The groups are shells around one centre, one inside the other: the same stretched ball of 6 dimensions in 10 sizes.
(in the rows, 128 means zero)
Known rows, each followed by its group:
[135 152 109 113 158 145 116 127 120 143 140  66 149 126 118 122 179 150
 115 178 137 117 143 110  86]
Z_204
[154 157 104 205 101 171  55 121  90 152 170 126  75 121 195 135 144 188
 117 106 112  89 162 132 221]
Z_596
[133 141 121 110 208 175 112 126 143 114 143  78 168 129  98 138 152 102
 139 169 164  93 155 149 101]
Z_429
[134 139 125 131 174 169 112 130 134 119 140  98 147 126 113 140 141 119
 141 149 152  88 148 146 129]
Z_863
[141 123 151 115 123 146 128 131 130 103  88  80 163 106  51 169 134 141
 206 124 147  95 137 147 104]
Z_53
[162 167  99 133 171 185  57 113 111 132 150  57 138 120 112 135 170 140
 145 153 156 112 173 151 135]
Z_53
[118 105 160  77 142 113 196 139 156 109  99  92 177 130  67 155 139 121
 158 153 132 101 104 115  46]
Z_822
[147 147 103 170 105 137 100 118 105 168 187 118  80 142 217 124 163 190
  71 130  87 107 140  96 166]
Z_429
[127 152 108 133 162 154 120 132 123 146 162 104 126 140 155 111 161 136
  86 170 135 103 134 115 124]
Z_504
[153 156  91 145 189 176  82 110 127 152 212  99 105 156 204 120 165 130
  63 154 123 104 159 130 155]
Z_204
[150 169  97 141 176 187  69 121 113 137 162  81 127 130 134 120 163 129
 116 160 157 106 161 147 149]
Z_53
[150 172 116 119 145 182  86 133 109 117 106  72 144 116  54 127 150 118
 170 155 183 115 139 163 130]
Z_596
[108 107 154  97 111  94 202 145 142 131 105 106 157 128 103 141 148 155
 130 157 109 103  96  85  54]
Z_53
[160 134 119 164 108 148  98 112 116 145 177 120  85 142 191 150 141 169
 110 101  95  99 142 126 178]
Z_504
[162 166 100 160 145 185  63 115 108 141 175 102  96 138 161 129 149 140
 113 128 138 105 156 151 186]
Z_863
[158 114 131 101 200 161 126 103 163 115 183  89 144 156 147 168 140 102
 123 128 122  94 151 150 109]
Z_474
[163 124 124  59 191 140 158 102 167 128 189  75 138 181 142 149 157  90
  87 150 117 127 118 132  66]
Z_429
[131  92 161  99 127 113 203 128 166 118 150 141 125 164 143 162 114 114
 113 112  98  93  89 120 101]
Z_863
[161 173 111 172  88 179  64 128  89 137 134 113  85 121 123 130 136 157
 149 110 146 108 138 155 205]
Z_429
[156  98 144  72 159 115 175 103 168 125 173  85 141 167 146 172 148 123
 111 126  90 114 118 117  63]
Z_204
[ 94  80 171 128 126 101 213 149 159 116 117 152 152 129 135 158 116 145
 132 131 100  65 103  96  94]
Z_159
[125 113 133 158 168 155 132 127 146 127 176 144 120 142 187 147 125 130
 103 125 113  68 143 129 159]
Z_204
[169 152 113 147 119 169  97 113 120 140 184 127  74 161 176 137 131 128
  98 104 119 110 125 150 190]
Z_159
[108 141 145 131 119 148 151 159 122 114  83 124 149 112  64 125 126 126
 163 152 165  88 108 134 123]
Z_474
[170 136 119 131 116 146 117 106 129 143 188 114  83 164 182 148 140 141
  94 105  98 116 123 132 157]
Z_822
[113 113 148 128  97 105 185 143 134 138 127 135 124 136 142 137 136 160
 111 137 100  95  96  91 105]
Z_863
[150 140 103 122 177 148 106 108 132 150 190  75 129 147 179 134 177 149
  84 159 110 111 156 111 106]
Z_125
[163 118 130 104 169 154 138 105 159 124 192 112 113 173 166 159 130 100
 100 114 111 104 126 148 130]
Z_822
[170 119 144 125 120 157 129 111 144 114 163 129  97 160 141 171 108 112
 141  80 116  99 117 164 167]
Z_204
[148 114 135  80 173 132 159 112 159 124 162  82 149 157 129 156 151 114
 114 145 115 112 125 124  70]
Z_863
[188 147 121  96 128 160 112 101 135 128 174  89  96 170 131 154 139 108
 120 106 124 132 117 160 139]
Z_125
[ 92 132 134 133 141 126 161 157 125 134 104 109 163 109 106 116 155 156
 126 182 140  87 123  93  87]
Z_125
[175 179  89 151 143 191  62 110 107 151 200 110  70 162 183 117 150 124
  79 126 136 120 141 155 199]
Z_474
[144 139 126 171 108 159 107 129 117 135 157 143  89 137 167 140 123 148
 120 105 119  88 129 139 193]
Z_822
[127 107 126 128 161 118 154 118 147 148 184 108 132 147 199 145 161 161
  77 149  83  92 139  88  96]
Z_204
[180 141 105 101 203 176  85  90 146 129 202  61 129 161 157 156 162 110
 109 136 126 116 165 155 118]
Z_474
[120 105 152  76 156 110 188 132 156 117 113  78 181 130  84 155 153 132
 146 163 123 103 116 106  35]
Z_504
[170 159 117 115 141 172  65 112 108 117 109  34 155 104  54 158 166 150
 200 139 159 120 168 158 110]
Z_596
[157 125 136 118 125 142 118 115 129 121 130  79 137 126 107 167 146 152
 165 119 120 106 141 136 113]
Z_863
[140 134 113 147 149 148 133 120 137 153 208 144  85 170 222 124 141 131
  49 131  99  97 122 116 162]
Z_504
[173 149 100 123 177 174  99  99 140 146 225 108  86 182 206 133 149 106
  59 127 115 115 138 146 160]
Z_125
[169 143 104 159 154 174  80 102 127 145 215 120  80 161 216 143 142 137
  81 109 106  98 153 144 191]
Z_53
[118 142 115 175 130 145 110 138 110 150 152 123 116 119 176 120 155 177
 101 151 116  85 146 101 153]
Z_159
[114 109 136 134 123 107 185 134 143 150 170 144 112 154 197 131 142 156
  67 141  83  92 104  82 112]
Z_159
[135  98 151  99 163 133 186 122 172 117 172 138 126 171 158 158 116  95
  99 119 108  89 103 132 111]
Z_159
[ 85  99 160 159 117 116 186 159 138 124 110 160 143 114 139 140 119 159
 132 138 113  59 112  97 125]
Z_504
[119 137 127  99 156 131 158 138 136 135 130  90 154 135 110 122 161 131
 110 177 137 110 117 107  73]
Z_53
[133 121 134 119 200 170 136 125 159 111 165 121 144 150 137 147 124  88
 119 139 145  79 138 154 131]
Z_429
[163 145 100 120 169 149  89 100 125 151 187  57 128 142 170 142 184 161
  98 153 107 119 165 114 104]
Z_429
[128 149 121 117 151 150 128 136 124 132 128  90 146 127 104 123 157 133
 126 168 148 107 129 123 102]
Z_822
[145  79 167  80 113  93 216 115 173 121 156 126 124 172 149 179 120 126
 115 100  74 105  85 109  78]
Z_596
[128 153 118 160 145 173 112 140 120 134 156 142 105 140 153 116 129 120
 102 139 147  87 127 141 180]
Z_125
[185 151 108 143 127 172  74  99 118 140 190  98  82 156 173 152 144 140
 114 100 113 116 147 154 181]
Z_159
[153 154 113 157  99 153  98 124 105 147 156 116  88 137 159 130 146 162
 112 121 118 110 130 127 171]
Z_822
[116 132 115 148 159 136 135 133 129 151 170 116 128 136 186 120 162 159
  76 166 109  90 140  92 119]
Z_504
[163 135 143  92 137 159 112 118 132  99  97  57 162 117  35 172 139 121
 210 123 158 113 140 166  97]
Z_474
[106 109 143 134 132 121 204 144 155 141 178 184  96 174 203 120 114 114
  48 134  98  82  80 101 141]
Z_596
[117 108 150 138 170 156 151 137 154 106 139 139 147 132 128 155 113 109
 141 127 137  64 132 144 138]
Z_474
[130  89 144 107 170 116 183 116 170 130 184 121 137 163 187 160 139 129
  85 133  84  87 123 103  88]
Z_125
[149 158  95 163 175 185  87 117 126 150 218 137  80 165 220 114 142 117
  52 136 126  94 145 141 197]
Z_596

New rows, each followed by its group:
[132 131 148 128  91 137 157 143 127 120 110 133 117 134  98 141 118 131
 148 118 134 100  96 135 139]
Z_504
[ 98 116 143 111 180 138 183 148 157 119 135 130 161 140 122 127 133 104
 107 170 141  79 113 116  90]
Z_125
[154 134 128 140 154 171  90 117 128 116 142  91 136 122 117 162 138 137
 164 120 138  90 160 155 147]
Z_159
[160 139 115  82 217 171 113 105 155 119 176  62 155 156 120 147 159  89
 117 158 147 113 151 153  88]
Z_429
[153 153 114 130  96 135 122 123 111 153 156 104  93 147 155 125 157 160
  97 134 111 125 114 112 136]
Z_474
[188 161 100 156 100 164  66 100 103 155 194 101  62 155 192 142 152 164
 100  98 101 124 143 140 193]
Z_429
[119 149 122 163 139 162  99 144 109 129 116 106 141 102 112 127 147 158
 150 153 151  83 151 128 146]
Z_159
[142 110 142  87 119 102 184 119 149 138 151  97 129 157 141 152 151 145
 105 135  90 120 100  98  69]
Z_125
[124  90 169 108  99 100 194 135 149 116 107 117 147 128 105 172 125 154
 160 116  99  91 103 107  83]
Z_504
[141 147 120 161 100 144  92 129  99 141 124  91 121 106 128 141 158 189
 151 132 121 101 150 117 144]
Z_53
[195 156  99 125 177 194  62  89 133 132 214  87  91 170 175 151 145 104
 102 109 129 117 158 174 176]
Z_204
[ 81  95 174 159  99 117 196 168 139 111  84 172 147 107 107 146 101 150
 161 126 125  53 100 109 132]
Z_429
[166 145 113 146 145 176 101 110 132 137 203 136  76 171 193 139 125 111
  84 105 119 101 129 156 194]
Z_53
[126 155 124 146 140 170 109 144 116 122 117 113 134 117  96 124 136 128
 148 148 164  91 134 145 150]
Z_504
[140 136 131 178  84 147 110 132 108 138 142 141  89 125 162 143 126 172
 132 102 110  87 129 126 189]
Z_53
[ 90 126 126 139 145 115 176 152 132 152 146 132 138 133 170 106 158 158
  70 183 112  88 114  73  96]
Z_429
[138  97 138 102 192 136 172 112 176 126 201 126 129 175 191 157 132 101
  76 131  97  88 124 123 105]
Z_474
[151 119 148 102 121 142 174 124 154 119 161 146  98 177 139 150 106  90
 107 102 120 106  83 149 142]
Z_474
[161 123 140  93 128 138 159 114 150 123 162 114 109 170 133 155 126 106
 114 111 115 117  99 142 119]
Z_822
[124  95 158 122  95  98 193 133 145 131 135 135 123 142 150 158 129 160
 120 116  84  93  98  95 102]
Z_159
[120 151 104 175 142 152 104 135 109 158 170 123 109 128 194 109 161 170
  77 160 118  89 147 100 158]
Z_125
[157 156 125 118 120 159  85 125 105 119  92  49 155 100  48 151 161 157
 200 141 158 118 152 146 107]
Z_429
[ 95  85 178 107 136 113 220 154 166 101  98 146 167 130  90 158 106 113
 154 134 127  69  93 117  83]
Z_504
[110 145 135 152  96 138 134 156 105 131  89 118 137 102  90 122 141 165
 155 151 146  92 119 114 131]
Z_125
[175 165  99 120 147 172  90 106 122 146 193  95  89 167 166 126 155 117
  84 132 129 128 131 147 156]
Z_53
[ 93 106 149 120 132 106 212 152 151 137 141 154 133 149 159 122 132 132
  79 158 107  85  87  86  94]
Z_504
[177 141 120  84 146 148 123 102 139 132 170  72 118 164 127 151 155 116
 116 128 121 133 124 142 102]
Z_504
[165 178 100 144 157 202  60 120 109 129 160  96 105 139 122 123 143 110
 128 135 168 110 149 173 184]
Z_474
[151  86 164  54 131  98 217 113 177 116 152 104 138 176 123 176 129 108
 119 114  89 117  83 117  53]
Z_596
[157 133 129 114 117 135 120 116 123 132 134  74 132 129 113 156 157 160
 149 129 116 117 135 124 104]
Z_822
[142 124 133  83 189 149 151 119 159 117 155  86 155 153 113 148 146  96
 120 153 137 106 127 139  81]
Z_822
[126 108 163 124  90 119 173 141 136 114  99 128 134 125  94 162 117 146
 167 111 118  90 102 124 117]
Z_822
[ 97 109 155 116 154 127 171 151 144 109  87 101 187 104  72 147 140 139
 169 165 144  77 129 113  70]
Z_504
[175 153  97 144 175 183  65  98 125 142 207  91  99 154 188 142 156 131
  95 126 122 107 166 151 170]
Z_504
[113 117 156 109 134 136 185 149 150 110 110 137 145 138  90 140 114 103
 141 139 144  88  94 134 109]
Z_159
[146 143 115 113 199 176 117 118 147 125 181 103 131 158 147 132 143  91
  97 151 146  99 139 151 130]
Z_125
[140 119 142  79 200 160 153 122 166 100 141  89 169 149  85 156 132  76
 146 148 154  96 129 157  83]
Z_474
[ 77  99 161 163 114 113 201 165 142 127 118 182 133 124 155 130 111 150
 111 139 111  56  98  92 134]
Z_204
[157 156 106 190  98 163  58 118  90 150 157 105  89 114 172 140 154 195
 133 112 112  97 164 127 194]
Z_429
[167 146 117  85 170 162 124 109 144 127 173  82 124 167 125 140 150  94
 106 142 138 126 123 150 108]
Z_504
[133 126 128 176 146 167 115 128 133 130 178 158  96 144 193 141 116 131
 102 110 118  70 138 141 197]
Z_474
[117 139 117 134 165 143 127 135 126 141 145  94 148 123 142 122 166 152
 107 174 130  94 145 104 102]
Z_159
[131 124 134 108 132 127 189 131 153 142 183 155  93 184 185 122 126 104
  51 133 105 107  79 113 128]
Z_596
[112 120 142 144 139 138 135 142 127 120 105 102 162 101 102 148 144 161
 164 149 134  78 145 116 108]
Z_822
[141 134 127  82 198 159 143 121 156 117 155  83 157 153 107 139 148  87
 117 162 150 108 129 144  84]
Z_125
[115 133 148  91 156 146 159 149 139 103  78  84 185 112  30 138 140 109
 181 169 174  98 117 139  69]
Z_429
[165 140 106 145 154 165 107 105 136 150 226 133  71 180 229 134 139 122
  53 114 100 105 132 136 181]
Z_125
[ 95 113 158 125 111 116 203 160 143 122 105 155 138 133 111 128 117 127
 123 145 129  83  83 106 108]
Z_504
[141 121 159  75 105 121 175 134 141 106  83  84 158 129  37 161 132 122
 186 131 141 118  95 136  68]
Z_429
[154 115 132 110 134 128 160 110 151 140 193 124  98 176 190 150 137 127
  77 115  87 110 108 118 124]
Z_822
[ 88  93 165 101 158 109 216 154 163 112 106 127 179 128  99 143 129 121
 133 164 127  75 102 100  58]
Z_159
[144 150 103 183 144 171  69 121 107 147 174 112 104 124 187 132 154 169
 109 132 120  86 169 128 183]
Z_53
[159 156 105 171 113 166  82 117 107 152 184 126  73 146 194 129 143 157
  93 113 113 103 139 134 198]
Z_159
[175 175  85 145 171 194  46 103 110 146 195  78  99 147 168 126 166 132
  99 140 141 116 168 154 173]
Z_53
[111  85 150  84 171  96 229 128 181 135 180 134 142 176 186 143 139 114
  57 153  82  93  93  85  57]
Z_429
[133  90 148 124 142 118 183 119 164 131 186 148 111 168 200 160 122 130
  83 110  79  84 110 110 125]
Z_53
[ 89  98 165 100 119  94 228 158 154 122  98 134 161 132 100 135 130 134
 125 159 117  89  81  88  59]
Z_504
[145 172 100 163 143 182  67 129 100 140 148  98 113 120 135 117 156 147
 124 149 154 102 155 142 172]
Z_504
[157 145  95 156 181 169  71 103 124 150 207  88 111 142 207 138 169 157
  85 141 109  97 177 125 154]
Z_429
[150 126 136 135 151 169 121 120 143 115 161 130 114 149 141 155 115 107
 132 107 133  86 131 160 165]
Z_159
[156 141 130 159 143 189  78 122 123 108 140 117 118 124 115 159 116 122
 172 101 152  81 154 178 191]
Z_596
[133 129 145 129 122 152 147 138 136 114 124 134 122 138 106 145 114 114
 146 118 142  90 108 148 147]
Z_863
[ 93  98 151 119 168 119 204 146 164 126 148 148 150 147 157 134 128 118
  89 158 114  72 106  99  92]
Z_504
